The first 4 rows are patterns. Each new row is the sum of 2 different patterns, raised or lowered, with some noise. Before adding, each is slid sideways (what falls off one end comes back at the other) and multiplied by a number that may be negative. Names go in the order of the patterns.
In the rows, 128 means zero.
Known rows, each followed by the names of its patterns:
[ 97 141 141 152 157 139 162  96 143 113 129 150 139 144 161 119 144 131
 110 105 126  95 131 122  99 148 149 111 153 105 108 152 129]
Q698
[156 120 160 157 145 164 136 130  99 117 141 104 138  98 157 150 148 164
 149 106  97 159  94 105 119 138 112 151 145 144 160 149 103]
Q21
[153 128 162 133 102 128 113 105 159  94 154 124 122 138 159 120 121 154
 136 111 128 136 147 117 117  97  92 106 133 110 153 124 161]
Q72
[147 125 156 128 109 105 120 125 158 143 117  98 119  92  98 143 164 160
 126 118 132 100 164 162 102 113 133 159 161  99 140 127 136]
Q349

New rows, each followed by the names of its patterns:
[104  99 141 124 125  86 116 107 113 129 135 151 122 113  68  92 127 115
 123 114 152 115  99 113 126 103  86 151  60  70 122 128  95]
Q21 Q349
[108 123 145 125 132 126 162 154 158 178 152 151 141 113 137 101 114 151
 130 123 176 151 156 154 124 156 114 137 132 125 129 134 150]
Q21 Q72
[118 139 132 133 169 149 170 168 132 192 132 169 166 132 133 156 171 139
 151 182 155 145 120 158 168 172 190 161 160 180 137 170 126]
Q21 Q72
[169 121 151 118 128 140 121 143 138 153 129 127 144 134 122 137 140 146
 165 171 153 157 149 134 158 116 121 151 113 151 165 130 149]
Q698 Q72
[ 70 112 101 129 130 115 142  86  97 102  95 131 121 120 141  98 112  87
  81  89  85  78  87 110  88 125 134  97 106  65 100 100  87]
Q698 Q21
[184 175 163 153 124 150 151 139 172 146 182 172 155 175 177 156 139 196
 148 131 130 146 146 177 167 183 161 153 152 183 148 164 159]
Q21 Q349
[ 89 113 113 162 158  82 154 141 126 163 111 143 146 110  86 129 136 173
 163 125 122 100 103  89 144 178 166 138 141 128 111 167 151]
Q698 Q349
[119 151 130 139 161 125  89 113 115 124 136 149  81 106 153 150 137 107
 116 133 124 119 120 122 134 112 144 138 152 136 119  91 113]
Q698 Q349
[ 50  95 102  63 102  70  87  73 112  99 103 115  96  51  76 103 127  87
 109  90  48  42  65  77 115  82 136  77  60 136 105  64  62]
Q72 Q349
[135 115 180 172  98 121 118 157 141  84 138 107 131 158 123 160 138  91
 121 103 126 158 136  99 101 121  78  93 149 161 153 114 122]
Q72 Q349
[ 79 108 106 112 103 108 115  59 118 106 140 125 113 103  92 109  98  97
 135 103  95  49  95 116 121 123 134  55  49 141  83  76  68]
Q21 Q349
[128 140 132 166 149 140 108 132 154 145 154 160  94 112 148 134 151  95
 128 156 126 144 149 120 136 131 141 143 154 149 150 109 120]
Q72 Q349
[101 144 118 146 164 135 153 160  88  83 158  75 123 131 110 109 164 125
 124 129 114  94 116 140 135 155 135 133 119 111  72 120 119]
Q698 Q21
[133 100 162 146 102 137 102 107 165 136  95 122 134 129 136 146 177 117
 140 107 131 131 157 160 141 112 144 147 130  91 133  97 134]
Q698 Q349
[159 143 115 109 119 137 169 162 137 114 124 105  93 150 156 156 133 109
 136 118 171 175 117 107 154 154 170 108 143 119 145 156 120]
Q72 Q349
[181 154 150 196 101 103 185 136 166 145 101 171 168 138 129 113 123 118
 116 193 152 169 153 106 126 142 139 163 161 169 154 143 127]
Q698 Q349
[ 96  83 137  96 124  89  86 100  75  97 129 136  96 125 103 104 110 132
 102 119 117  85  78 103  95 118  89 110  79  71 119 114 119]
Q21 Q349
[125 100 133 128 141 143 129 136 173 109 160 124 117 138 144 119 133 143
 165 161 142 152 121 156 145 159 167 143 161 148 133 131 126]
Q698 Q72
[146 139 137 151 107 131 151 151 152 141 128 179 137 150 156 124 136 139
 131 169 168 136 145 146 130 144 147 134 158 143 155 118 137]
Q698 Q349
[149 124 119 147 129 127 131 109 128 127 107 122 137 113 153 124 123 111
 148 118 111  91 106 119  87 143 122 136 120  99 122 118 116]
Q698 Q72
[145 179 119 124 147 110 146 183 113 156 142 119 129 108 127 143 154 178
 131 179 142 162 119 122 115 126 123 166 185 139 181 189 156]
Q698 Q21
[115 100 110 138 128 118 124  97 131 104 127 109 106 103 116 115  83  94
 123 100 122  93 131 123 130 139 126  96 133  88 116  95 104]
Q698 Q72
[144 171 145 155 118 190 165 185 198 164 134 141 179 118 123 133 159 127
 190 164 178 185 164 128 175 133 187 174 170 196 173 158 143]
Q698 Q21
[122 148 139 125 123 140  99 108 115  92 119  87 154 122 140 138 119 104
  97 117 109 102 115 135 126 133 148 126 141 147  98 124 126]
Q698 Q21
[130 149 142 157 119 188 135 134 140 154 135 120 188 144 143 147 139 156
 127 117 129 107 128 162 147 168 165 172 170 165 162 139 136]
Q698 Q72
[120 160  63 131  69  91 133  91 124 167 107 142 137  70 125  89  89 121
 100  60 139 138  75 129 108  96 128  97  96 135 154 167 160]
Q698 Q72
[ 98 123 111 108 134 100 167 112 117 145 109 121 107 112  91  93 121 138
 140  88 155 147 151 142 150 103 124  95 103  85 124 105 104]
Q21 Q72
[122  76  79 112  86 136 151 109 108 130  65 123 106 148 146 108  83 127
 102 123 136 112 106 114 125 152 104 154 147 143 127 129 118]
Q72 Q349
[119 123 160 118 144 145 127 128 120 124 148 143 151 158 151 147 146 139
 128 144 126 111 146 134 151 157 134 125 171 120 132 127 117]
Q698 Q72
[113 136 101 130 104  89  97  76 109 133 108 133 109  77 143 101 111 101
  92 106 111 117  91  99 123  99 107 109 128 122 132 120 118]
Q72 Q349
[137 132 146 107 104 165  93 118  90 136  94 139 147 139 158 158  90 154
 112 136 130 134 130 127 117  72 121 143  85 144  75 132 155]
Q698 Q21
[153 140 161 142 135 156 116 173 162 150 174 187 137 126 152 157 143 145
 169 145 125 155 136 121 119 135 152 161 147 170 158 151 160]
Q72 Q349
[114 124 162 132 131 151 153 180 154 176 165 114 132  91 101 169  80 162
 101 151 159 176 155 143 135 112 141 100 119 139 129 108 123]
Q21 Q72
[180 199 174 182 150 173 147 181 205 162 164 153 161 182 145 166 177 110
 131 210 132 157 174 138 180 154 179 178 178 148 148 190 130]
Q21 Q72
[101 122 132 139  72 122 124 136 101 158 101 139 132  98 136 148  78 130
  84  80 136  65 140 117 143 142 140 136 110 170 107  91 107]
Q21 Q72
[160 124 175 146 154 161 154 150 130 181 164 136 159 152 159 116 125 122
  97 128 129 142 175 149 190 175 129 154 162 100 129 123 127]
Q21 Q72
[173 144 138 120 145 144 159 161 173 154 126 112 122 135 140 117 140  96
 112 151 165 130 130 124 163 149 142 115 123 132 103 157 136]
Q72 Q349
[103 127 157 128  95 142 121 108 125 119 146 108  97  79  84  98 136 110
 130  97 138 118 100 152 139 112 114  98 101 126 109 155  99]
Q72 Q349
[ 90 109 109 145  90 126 110 104 115 102 108 117  94 100 117 123 127 136
 105 102 122  84  87 128 117 139 122  95 114 114 122 121  88]
Q698 Q349
[133 109 142 138 136 164 152 117 156 110 114 167 160 135 152 147 160 150
 166 182 109 146 135 157 175 136 161 166 141 163 143 143 127]
Q698 Q349
[150 136  80 115 100  90 139 100 130 135 129 107 146 114 140 154  91  79
 129  73 123 146 115 134 148 100 107  78 110 127  68 140 106]
Q698 Q349
[138 140 119 118 172 129 143 120 135 135 118 134 152 177 173 156 177 138
 181 114 133 118 109 132 149 170 137 176 174 166 128 177 118]
Q21 Q72
[108 173  92 115 152 133 106 119 116 132 119 145 127 116 121 124 140 165
 170 152 131 127 106 142 127 121 155 126 120 129 113 144 153]
Q72 Q349
[123 105 113 122 133 173  98 108 136 174 149  93 154 128 120 141 127 163
 117  99  82  93 106 153 125 132  94 139 110  97 161 160 135]
Q72 Q349
[143 127 130 110 161  99 130 118  98 125 134 135 148 177 127 154 141 138
 165 114 104 131 119 109 151 173 120 159 145 154 141 173 149]
Q21 Q72
[164 123 149 149 113 136 129  89 113 119 106 171 158 108 124 104  85 123
 142 137 166 137 139 157 115 185 136 119 106 136 172 166 117]
Q698 Q349
[181 138 151 201 181 182 143 145 205 147 157 171 141 183 158 155 182 203
 167 163 133 141 171 172 192 189 200 157 129 137 162 158 171]
Q698 Q349
[104 134  70 114  71  96  92 133 150 104 142 133 141 110 119  91 103 112
  76  85 118  62 109  85  74 113  75 129 129 143 148 106 120]
Q21 Q72
[174 119 163 102 153 171 176 177 171 162  96  95 120 114 153 103 186 126
 127 191 166 111  80 136 126 102 128 138 105 159 128 149 181]
Q21 Q349
[181 144 152 144 159 148 157 167 141 158 156 144 168 159 153 164 144 135
 147 149 176 189 177 174 134 168 136 174 184 149 158 178 166]
Q698 Q349
[105 110  75  63  67  89  99 100 135 108 150 136  90 148 103  98 118  99
 102 135  75 112  93 106  99 137  80 113 139 122 107 114  99]
Q21 Q72
[100 132 106 111 132  90 135 112 121 131 156 126 106 150 125  91 103 123
 118 106 103  71  91 105 113 111 129 103 161 143 100 156 127]
Q698 Q72
[115 151  77 113  93  90 114 143 104 145  83 103 103  74  95 113 118 127
 101 118 121 154  81 114  83  73 114 135 120  99 153 150 141]
Q698 Q21
[140 151 169 112 140 143  96 194 192 107 158 127 150 195 121 125 156 164
 182 171 178 178  99 141 124 144 190 168 152 154 129 133 124]
Q698 Q349
[117 140 175 105 157 111 143 133 150 137 156 111  83 180 122  98 148 122
 102 176 150 121 175 164 132 185 136 193 132 162 153 142 156]
Q698 Q21
[134 156 113 138 114 112 135 124 126 123 125 153 144 105 133 136 109 110
  94  95 130  89 152 100 122 116  94 115 113 118 137 108 136]
Q698 Q21
[ 71  91  87 119  76 111  73  47 125 139 102  90  95 107 122  87 101  93
 101  56 112 129 106 107 123  80  86 100 142 123 162 162 110]
Q72 Q349
[115 146 115 140 131 141 149 138 171 147 120 151 127 142 143 112 146 122
 127 154 172 122 153 164 148 127 147 132 143 126 120 113 132]
Q21 Q72
[141 148 115 120 104 111 101  75 101  73  90 125 125 143 116 105 155  95
 111 126  92  77 111 101  80 120 113 118  90  82 113 104 136]
Q21 Q72
[127 128 128 155 160 135 143 145 175 160 127 162 131 137 162 128 169 151
 119 128 151 134 152 139 121 118 120 137 117 158 162 150 135]
Q698 Q349
[ 96 132 149 142 174 143 181 134 147 152 142 135 145 138 145 153 127 157
 124 120 144 139 135 130 137 155 141 128 160 135 119 147 118]
Q698 Q72
[115 159 120 146 140 109 114 172 132 104 100 104 133 113 139 121 139 130
 117 116 127  98 126 101 121 142 162 136 150 110 128 135  94]
Q698 Q349
[122 113 125 190 134 181 168 160 193 157 135 200 168 195 188 151 182 176
 184 138 175 194 124 140 105 188 187 175 213 151 111 149 199]
Q21 Q349
[167 170 175 122 159 145 159 159 152 146 154 135 163 143 151 134 165 143
 152 163 135 150 163 133 155 151 120 178 149 128 162 174 162]
Q698 Q72
[ 81 106  97  93 119  85 155  98 102 132  94 109  92  96  75  76 105 126
 127  72 143 135 138 127 138  88 109  79  87  70 110  88  91]
Q21 Q72
